The first 7 rows are patterns. Each new row is the sum of 2 different patterns, raised or lowered, with some noise. Before adding, each is slid sideways (what falls off one end comes back at the other) and multiplied by a number that may be negative. Names go in the order of the patterns.
Some rows, each with the names of its patterns after it:
[-11 -15   6  13   1   2 -12  30   1  -3  -1  -5 -17  17  -4   7 -14   4
  14  22 -18  -1  13  15  -2   7 -12  13] | j438
[ -5  17  -2   1   9  -7   6   0   3 -12   0  -6  19  -1  18  13 -19 -14
  15  -6  16   1   7  11  11   5  -4   5] | j968
[  8 -26  -6  12  14   1 -10  -9 -17   7  14 -15   6  19   2  26  -7 -13
 -11   7 -17 -27  20 -20  -8   2 -25  15] | j9
[-10  -7  -7  -6  20 -11   5   9 -20   0 -11  -3  22  -7 -20  -6   2  -7
  -2 -12   5   3   2   5   9  -6   3 -12] | j566
[-12  -4   3 -27  -4  -8   3  -2   9 -15  -1 -13   9   1 -22   6  -1   0
  14  18   0   9  11  -4 -26  -9   6 -20] | j650
[  3  10 -25  10   8  10   2   1   1  11   7  16  -8  -1   0  11 -31   4
   2 -21  -6  11 -10  -9  -1   3   3  -5] | j705
[ -3 -10   2  -3 -20  -4   5 -25 -28  11   8   2   0   5   7 -16   2  22
 -12   8 -18  -3  -1  -5  14  -3 -11   7] | j351

New rows. What belongs after each?
[-29 -17 -15 -13 -17 -21 -24 -16 -40 -18 -10  -7 -10 -17 -34 -27  -5  -7
 -27 -13 -12 -12 -23  -9 -20 -28  -9   3] | j566 j351
[ 20  11   5   3 -35   6  23  -2  -8  17  31 -31  19   7  11  24   7 -11
  26   0   8  -1 -11  21  13  23  16  15] | j9 j650
[  8  56  19  27  11   3  -6  36   3   8  13   8  26  38 -15  24  33  16
  12  32  13  28  -1  -3  11  30  25  10] | j438 j9
[  4  -1 -14   0 -26  30   2  -7  -5  11  -2   8  -8   8  29  -7 -10   7
  -7  16 -29   2  -7   1   0  32 -17  19] | j438 j968
[-20 -14 -10  15 -10 -12 -15  -2 -16   1 -11 -10   2  -2   1  14   4  -1
  -5  -5 -11 -24 -13  16 -24  -8   3 -18] | j566 j650
[ -7  -2   1  11  -4   9  -1  10   7   1   4   5  15  22  -3   7  11  11
 -24  -2   1 -21  -7  13  10 -10   6  13] | j566 j705
[ 27  17 -18  17  -4  -3  32   0 -29   0  18 -22 -18   7  22  14  11  18
  27 -10  16  18 -11   8 -14   1  30  -4] | j566 j351
[ -9   1   4   9  30   3   1  19  -2 -18   0   7 -27  -5   6 -17 -38  13
   9   7   4  14   2  -9   1  31  -6   0] | j650 j351
[-12  18   0 -12  -3  30  15  22   8 -16 -19  23   8  11  11  25  19  34
   6  -6   3   7  10 -16  20  -3  -5  13] | j968 j9
[  5   7 -15   3  -2   8  -7   1  -5 -23   8   9  -8  13  22   2  22   5
  -9 -22  -2  -7 -28   7 -14  -1 -16 -18] | j9 j650
[-12 -11   1   3   9  -9 -21  -1   6  12  -8  -1  -3  -8  10  19 -12   8
   6  -5  12  -6 -12   9  -1  -7  -8   0] | j9 j566
[-18 -12  -2  -9   3  -5   4 -14   7 -13 -10 -27 -10 -26   2   1   8  -8
 -18 -18 -16 -14   4 -19 -26  -8  -7  -9] | j968 j566
[-12 -10   1 -28  14  -6  -7 -24 -12 -26  12 -10   7 -28  -2   1  19 -20
 -19   9   8  -5  10  -5   6 -10 -12  -2] | j438 j650
[-12  -2   6  -4   4 -16  11  -6  -9 -11  -5 -19  13  -2   5 -11  -1  -8
  15 -18  -9  15   4   0   1 -24   6   0] | j438 j566
[-18 -32  -4 -20 -30  -7 -28 -16 -17 -39  15 -21 -39 -30 -11 -10 -16 -31
 -30 -40  -6  -8 -25 -24  23 -18  -3   0] | j9 j705
[-36 -32  -1 -30 -36 -39 -22 -38 -21 -33 -33 -18 -24 -19  -5 -18 -18 -29
 -26 -33 -46 -35   1 -46 -27 -17 -41 -43] | j566 j650
[-25 -17   9   3  -8  -6  -6  -5   3  -1  10  -2   0  -9   1  10  21 -20
   7  10   0 -14   7  -8  -8 -13   8  -1] | j438 j650
[ 17 -13  -2  -2 -22  -9   1  -3  -2   9 -15   2  11  -6  -2  13  20 -12
   0  -5   2 -23  -4  -5 -13  -3  19 -19] | j968 j351
[ -2  23  35   9  27  12  11  17   3  19   9   5  18  30   4  22  23 -10
  16  11  -2  14  19   9  15  19  15  21] | j566 j351
[ 13  16  30  21  11  10   5   1  30  -2   8  41  12  41  10 -16  11  30
   2 -11  30  -1  14  10 -10  21  13 -14] | j9 j566
[ -1  34  -7 -12  30  12  -6 -12  14   7  10   7  -7 -18  19  -5  -8  -9
 -24  18   4   8  -7   1   5 -15   7  -5] | j9 j650
[ 17 -12   5  -8  -7   5  -2  -8  28  -9   4  15 -16  -8 -10   3  12 -20
  -8   5   7  -2   6  -3  -1   9  19   1] | j566 j351
[ 15   2 -21  22  -2  25  -1   2  21 -14   7  12 -12  -6  10  -6  -2  21
  22   3  21  38   0  -3  -3  18   2   1] | j650 j351
[-19   5   9 -33 -10  -6  10  -4 -28  -6 -15   0  16  -2   0  16   4   8
 -28 -18  -8 -14 -24 -26  11 -39 -14 -10] | j9 j650
[ -8  34  -3 -29  -3   8 -11  -9  37 -17   3  15 -24  -8   3 -14 -19   4
  13   6 -31  -9 -18  10  14  -2  -3  19] | j9 j650
[-11   0   5  -3   7  16  -9   2  -5  -3   4   2 -16  -4  -4  -7 -14  10
   1  25   2   4  21  -3  -2  22   1   8] | j705 j351
[13 29 11  9  9  9  8  6  6 31  1  8 32 -6  8 -3 10 28  6 -7  4  4 11 12
  5  9 32 13] | j566 j705
[ -8  10  17   3  17   7   2  -4   8  -4  -9   8 -12  15   4  15   2  11
  30  -9  21  12  13  24   1 -10  25   0] | j968 j9
[ 13 -14 -17  -5 -24  -7   6   2   3   8  29 -12  -1  -6   4  12  -7 -10
  22   7  -8 -12  -7   8  -1  21 -13 -13] | j968 j9
[  1  29  18  -5  24  16   2  27  33  -2   3  34  21   3  10  27   9  -2
  16  36 -11  21  -2  18  16  20  18  16] | j650 j351
[-38 -17  -1 -26 -13   8  -8 -22  -6 -16 -17 -22 -13  -4 -15  -9   4   9
 -25  -6 -17  -2  19  -1 -34 -15  -6  -3] | j566 j705
[-13  -6  14 -18   3  14 -19 -12  11  10 -14 -10  -1 -30 -16  21  -2   8
  14   6  25 -15  -6  11  -4  -2 -33  11] | j9 j351
[ -5   4 -12 -49 -19   2 -47 -42  -2   0 -33 -12 -11   2 -22   3  -6 -19
 -14 -13 -10 -32  -5   3  -9  -2  15 -12] | j650 j351
[ 15  15  -6 -16  24  17   9 -25  -1  18  21   9   2 -19  21 -14 -27   5
  -5   6  12  -1  18  15  21 -14  11  -7] | j438 j9
[  0 -24   5   5  12  -7   1   2  -3  -4  -7  -3 -18 -11  -7   7   3  17
  11 -16 -11  -5  -3   6 -12  14   5  12] | j968 j566
[-10 -23  -1  -6  -2 -42 -29 -18 -12   4  -5 -30 -19  -9 -27 -28 -20 -54
 -13   0 -30 -46   6  13 -27   0  -5  -8] | j9 j351
[-20  -2  -7   4   7  19 -15  -5   1   1 -52 -10  -1 -39 -21  -1 -13 -33
 -12 -10  -2 -14   1  -9 -31  -7   5   3] | j650 j705
[-29  14   5 -16 -24 -10  15  21   5   2  14 -12  12  15 -16   6 -23 -15
   3  -8  27   9  -5  14   2 -30  12  -6] | j566 j351
[-50 -23 -32 -27 -37 -21 -30 -15 -44 -35 -39 -29 -35 -40 -29 -22 -20 -16
 -12 -25 -41 -14 -37 -52 -19 -24 -35 -34] | j566 j650
[  7  12  13   7  12  -1  19  -6   7   2  11  22  10   6  19   5   7   7
   3  -7   4   9   7 -14  20  22  -1  11] | j566 j351
[ 22  10  54  17  24  22  11  13  28  21  16   9  10  52  10  33  28 -16
 -14  33   2  24  20  46  34  20  39  21] | j968 j650
[27 21 29 11 28 10 15 34 -2  4 29 19  0 -6 27 10 12 16  6  0 21 -1 -6 -1
 -4 17 20 12] | j9 j705
[ 27   0  -3   7  12 -21  -1  -8   3 -17 -13  21 -13 -19   1 -23 -11  -4
 -13 -12 -12  16   6 -17  13   8  -4  -6] | j650 j351
[-16   2  11   1   2   5   8   0 -11  -9   4 -33 -10   1 -24   1  12  -6
  -5   0 -19   6 -13  -9  19 -25  13   5] | j566 j705
[ 19   5  21  10   7  22   6   0  20  13  27  22 -10  -3  13  14  28  13
  10  46  17  15  26  21   2  36  16  14] | j968 j705
[-21 -43  16 -23 -12   6 -16   8   9 -22 -14 -14   1   0 -26 -19 -21   2
 -11 -22  -4  13  -4  24 -22 -16 -22   8] | j9 j650
[ 9 41 18 30 25 40 21 15 32 18 -1 33  6 34 30 65 19 41 70 16 37 44 35 50
 13 20 56 32] | j9 j705
[ -2   5 -15   5  26  35 -10  29  13   8  -4   5   5  18  -9   9  22   1
  21  28  -8  25   4  29   8  14  -5  33] | j438 j968
[ 20  10  11  -2  13   5   0  20  27  21   8   2  25   2   1   1   2  12
  17  12  26 -22  14  14  28  12   3   6] | j438 j566
[-24 -50 -24 -32 -27  -7 -22 -44 -34 -37 -17 -24 -51 -25 -36 -17 -11  -8
 -32   9 -16 -29 -31 -29 -27 -34 -27 -27] | j650 j705
[ 24  10  17  -1   1   3  10   7  38  -6  11  14   0 -14   1   8  10  -4
   0  -4   3   3   9   0   9  12  17  -8] | j566 j705
[30 14 17 15 13 10 12 26  7 18 18  3 21 18 16 20 -4 14 12 16 19 23  6 42
 29 16 29 40] | j705 j351
[ 21  -2  13   8  23  23  26  -5  30   7  25   5  -1 -16  34  11   6  -9
  13  16  17  -1  19  14  -8   0   2   1] | j438 j650
[ 14  -3  21   5   6  -3  38   4  20   8  -7 -14  24   1  24  -5   6  29
   5   6   0  -6 -14  14  -7  -8  10  19] | j968 j650
[ -4   1 -17  12  22  13 -12   4   3 -14 -14   5 -33  -5 -18 -15 -24   3
 -11  -1 -17  30 -17  -8 -17  -3 -19  -8] | j438 j650
[ -5 -28  -2  -7  -8  -7  -9 -22 -13   3  19 -28 -22 -12 -10 -19 -25   1
 -22 -27  -8 -25   4 -18 -15 -14 -28 -23] | j968 j351
[  3   3 -25  -9   2 -18 -12  14 -32   0 -38 -26 -11  -8   2 -12 -30  12
 -17 -23 -10 -19 -43  -6 -10 -34 -47   0] | j438 j351
[-40   4  -9 -17 -12 -21 -12  -2  -8 -13  -6 -13   0 -11 -30  -6  -8 -11
  -7 -13  -4   3  -2   5 -13 -28  -2  -8] | j566 j705
[-22 -18  -4 -10 -10   0 -21   1 -13  11 -24 -13 -23   3   2 -18 -18  -5
   1   4 -10 -12   9 -25 -24  10   5  -8] | j438 j968
[-2 48 17 28 50  2 17 38 -3 40 40 31 28 36 27 28 21 13 34 14 15 33 11 37
 30 31 17 29] | j968 j566
[-11   8   6  -1  17  20  20   3  21  24   7   9  31  23  16  12   0   4
  11   4  34  15  -2  35  -6  10   5  -8] | j968 j650
[-27 -24 -18 -36   1 -25 -39  -5 -18   1 -33 -31 -27 -37   1  -7 -40  -7
  -2 -25   7 -26 -46 -31  -7 -55 -65   9] | j9 j351
[ -3 -13 -24  -8 -12 -44 -23  -4 -37 -25  -3 -12 -45  -1   1 -27 -28 -11
 -29 -23 -33   3 -21 -54  -4 -26  -3  -6] | j650 j351
[-5 10  0  9  6 28 -1 17 27 -6 19 -4 15 37  5  1  7 18  8 21  4 25  8 18
 10 17 23 29] | j968 j566
